There are 5 ways to turn a row about zero (a turn may also mirror it). The second row of each pair is the first, turned, with some noise. The first 45 pairs use one turn. New pairs use 3 turns, one after the other, and a turn may come again.
In the rows, 128 means zero.
Some pairs, each with its turns in order after it:
[177 166 137 129 164  82 148 109]
[129  82 142 138  99  69 144  87]
X

[151 155 115  90  88 101 148 114]
[125 121  90  85 111 152 142 169]
W

[ 84 112 146 140 128  88 119 156]
[122  79  98 157 133 143 155 135]
P

[131 159  91 131  80 168 100 122]
[ 74 144 158 145 163 157 156 145]
Q

[ 99 157 115  76  94 131 167 108]
[171 119  74 102 122 151 102 162]
W

[168 117 156 149 128  77 148 178]
[ 81  94 150 125 165  73 140 139]
X

[ 81  94  86 125 150  86 132 107]
[127 116 139 155 123  97 130 209]
Z

[ 77  78 110 149  98  88 172 131]
[138  57 121  93 141 185 151 143]
P

[131 166 101 159 150  80 151 136]
[164 155 112  99 148 143 114 181]
Z

[169 170 122 177 163  95 113 178]
[135 101 176 154  49 121 157 140]
Q

[135 120  89 122  80 146 177 160]
[104 149 119 159 150 130 165  64]
Q

[106 167 168 154 124  82 164  90]
[139 122 127  83  70 162 104  88]
W

[ 77 104 138 108 113 130  93 106]
[128 178  93 153 125 124  93 122]
W

[130  94 108 174 123  93 157 134]
[116 137 102 135 167  97 176 127]
X

[ 87 148 128 135 171 128 144 109]
[124 106 161 159 160 132 109 142]
P

[177 130 166 116 120  82 114  88]
[ 95 185  73 144 120 124 110 122]
Z

[105  78 154 137 128 150 110 116]
[140 145 124 164 143 149 129 178]
X

[118 163 117 169 112 177  78 115]
[ 66 136 146 119 129 147 145 180]
Q

[146  79  90 170 157 144 105 176]
[ 86  96 165 178 168  91 141 121]
W

[118  90 166 109 162 113 134  98]
[167 125  98  89 126 113  86 131]
Q

[147 162 119 130  84 176 111 139]
[117 134 166  91 129 140 106  82]
Z

[143 104  97  82 170 151 111 118]
[110 184 166 143 114 153 145 149]
P

[175 101 173  85 135  99 138 153]
[ 96 103 161 124 105  83 126 177]
X

[156 151 124 168  86  80 117  87]
[ 68 130 131  75 101 158 117 127]
W

[175 176 130 174  95  84 174 145]
[157 114 146 142  89 168 210 105]
Q

[109 109 172  93 164 121 178  78]
[178 137 129 162  68 179 122 130]
W

[154  86 126 168 147  90 123  95]
[ 77 115 102 105 111 143 102 175]
P

[122 161 129 106 107  85 162 142]
[104 113  97  92 123  90 102 108]
X

[163 135 100 159 107 130 163 163]
[115  72 154 100 135 108 133 153]
W

[102 166  93 128 116 131 124 171]
[193 130 118 152 151 125 137 132]
P

[139 163 165 157  99  81 112 169]
[ 80 109 148 139 167  97  87 100]
X

[165  87 125 132 146 131 114 165]
[108 125 155 162 131  96 165 144]
W

[ 92 107 111  91 125 115 162  77]
[145 144  78 133 163 163  90 108]
Q

[170 171 135 147 147 170  99 113]
[162 118 190 141 119 146 131  86]
X

[176  89 174 163 166 165 175  77]
[ 92  83  60 157 105 205 138 124]
Z

[133 150 101 173 105 169 135 121]
[161 157 141 111 158 145 136  91]
X

[ 94  86  84 138 123  79 160 117]
[128  87 127 103 152 185 148 176]
P

[178 166 103  95 105 126 129 176]
[176 170 117 109 123  78 163 135]
P

[ 85  90 157 178 150 109 149 143]
[143 143  70 122  82  93 134 142]
Q

[128 134 148 111 119 154 123  81]
[ 86 140 146 151 121 154 129 109]
Z

[ 81 156  95 126  97  99 133 126]
[157 160 175 133 124 119 109 162]
Z

[157  89 110 129 151 148  86 148]
[ 93  90 110  94 126  95 138 121]
Z

[159 144 176 137 103 151 175 172]
[124  84 125 103 125 101 192  89]
Q

[154  91 110 153 132  81 161 153]
[130  99 114  94 106 123 147 188]
P

[ 92  99 147 126 104 127 135  91]
[118 130 148 178  88 131 128 138]
Z

New pairs. What belongs after each?
[ 95  88 160 132 124 134 130 151]
[158 114  94 101  95 108 109 130]
X P P

[118 133 115  87 139 152 166 166]
[157 116 134  96 158 165 160 146]
W Q Q

[ 94 134  92 148  86 132 163  96]
[152 102 159 124 127 150 111 194]
Q Z X

[116 149  85 177  83 165 112 139]
[120 103  88 123 133 169 120  62]
Q Z Z

[ 83 126  94  91 166 102 170 164]
[196 112 104 133 150 106 133  71]
Q X X

[168 108  85  97 141 150 134 106]
[143 144 113 169 144 123 145  70]
Z W X

[128 153  94  99  98  83  87  80]
[137 123  99 155 138  75 123  55]
X Z P

[153  97 170 118  81 165 120 147]
[150  97 164  85 102 168 119 110]
Z Q X

[121 162 164  97  81 131 155 167]
[101 119 136 110 157 149  89 194]
Q P X

[137 142 132 127  90 176  90  89]
[142 180 153 150 121 143 126 179]
W X X

[143 156 143 129 164 116 158 143]
[115 120 124 155 125  93 157 160]
Q W Q

[171 120 133 156 107 160 124 169]
[150 131 131  92 136 110 100 181]
W Z P

[ 87 171 100 134 107  91 111 148]
[130  81 168  83 126 139 127 161]
W W Z

[142 101 151  88  79 144 135  95]
[108  50 130 120 116 135 122 136]
W Q P

[ 86 174 101  95  87 130 109 171]
[114 149 150  53 148 118 158 162]
Q Z X

[172 130 113  83 174 121  88 160]
[141 105 110 120 195  92 116  86]
Q W P

[134  85 138 126  77 162 155 172]
[125  82 119  85 188 140 152 132]
W W P

[167 119 174 138  89 105 147 162]
[121 159 145 145 106 160  70 157]
X W Z

[123 175  90 136 153 105 169 178]
[123 163 139 140 117  46 109 140]
P Q X

[ 86  89 136 160 153 155 142 140]
[153  74 139 162 104 105 121 106]
Z X Q

[171 120 160 105 106 126  93 129]
[ 81 152 115 101 107 134 157 138]
Q Q P

[132  77 128 131 124 139 112  93]
[154 120 129 156 138 103  99 153]
P Z X

[131 172  84 110 163 130 143 115]
[152 115 124 108  72 141  91 145]
X P X

[167  87 136 115 126  92  82 112]
[100 148 154 127 178 157 117 174]
Q Z Z

[158  84 113 163  81 120 178 169]
[100 194 162 171 145 125 179 148]
X Q X

[132 121  82 123 157 168 178 166]
[118  46 107 118 111 124 105 110]
W W P

[ 97 105 158 151 107 128 153 149]
[133 119 133 126 108  66 139 139]
W Q P

[135 177 173 158 112 171 177 164]
[188 115 113  90 174  93 111  86]
X W X

[120 119 110 136 154 179  80 131]
[111 138 124 137  88 134 188 103]
Z Q X

[152 139 135 104  78  81 100 126]
[136 129 151 158 142  91 170  85]
P Z W

[124 161  78  98 145 132 171 137]
[178 103 116 156 161 149 114 102]
W X Z

[140 172 147 156 141 122 103 148]
[171 142 144 147 129 108 159 139]
Q W Q

[161 157  85 153 107 112 177 167]
[109 124 164  95 174  76 131 168]
Q W Q

[ 86 121 104 102 172  89 142  78]
[108  77  80 107  87 137  87 104]
P P P

[115 167 175 158 147 152 130 137]
[118 109  62 104 129 108 126 113]
W X P

[131 102 102 128 177 121 165 144]
[148 124 156 117 139 119 190 151]
X X P

[ 97 156 168 110 151 125  82 111]
[ 91 136 103 126 103  86 167 141]
Q Z X

[ 84 133 156 135 102 105 127 155]
[148  97 178 130 149 125 132 120]
W Q X

[152 140 132 137 158  77  90 116]
[120 140  80 149 136 156 120  86]
X W P

[ 92 143 155 106  81 168  92  93]
[ 69 121 113  86 157 169 143 105]
X P W

[ 93  80  96 121 127 102 133 156]
[125 161 165 121 119  88  93 154]
P P X

[ 93 173 153 118 151  90 135 160]
[124 145 158  84 103 100 177 137]
W Z Z

[ 93 150  84 111  76 164  85 169]
[144  89 153  82 126 204 122 104]
W X P

[104 105  97 177 148 173  81  92]
[123 140 133 202 177 174 127 100]
W P X

[142 114 131  95 175 164 156  82]
[154  84 141  64 109 111 117 108]
W X Q

[ 98 152  89 115 125  85 140 124]
[114 123  97 138 148 183 147 126]
Q X Z

[156 138 166 133 145 179 133 112]
[103 137 146 174 154  97 154 120]
Q X Q

[160  99 148 125 110 157  84  80]
[ 75 141 174 160 119 163 114 146]
Z X Q

[179 102 114  90 141 110  87 113]
[ 77 112 153 107 171  99 130 103]
Z Q W

[ 92  88 147  93 167  88 124 168]
[109  82 157 110 163 146 152 186]
Z X P

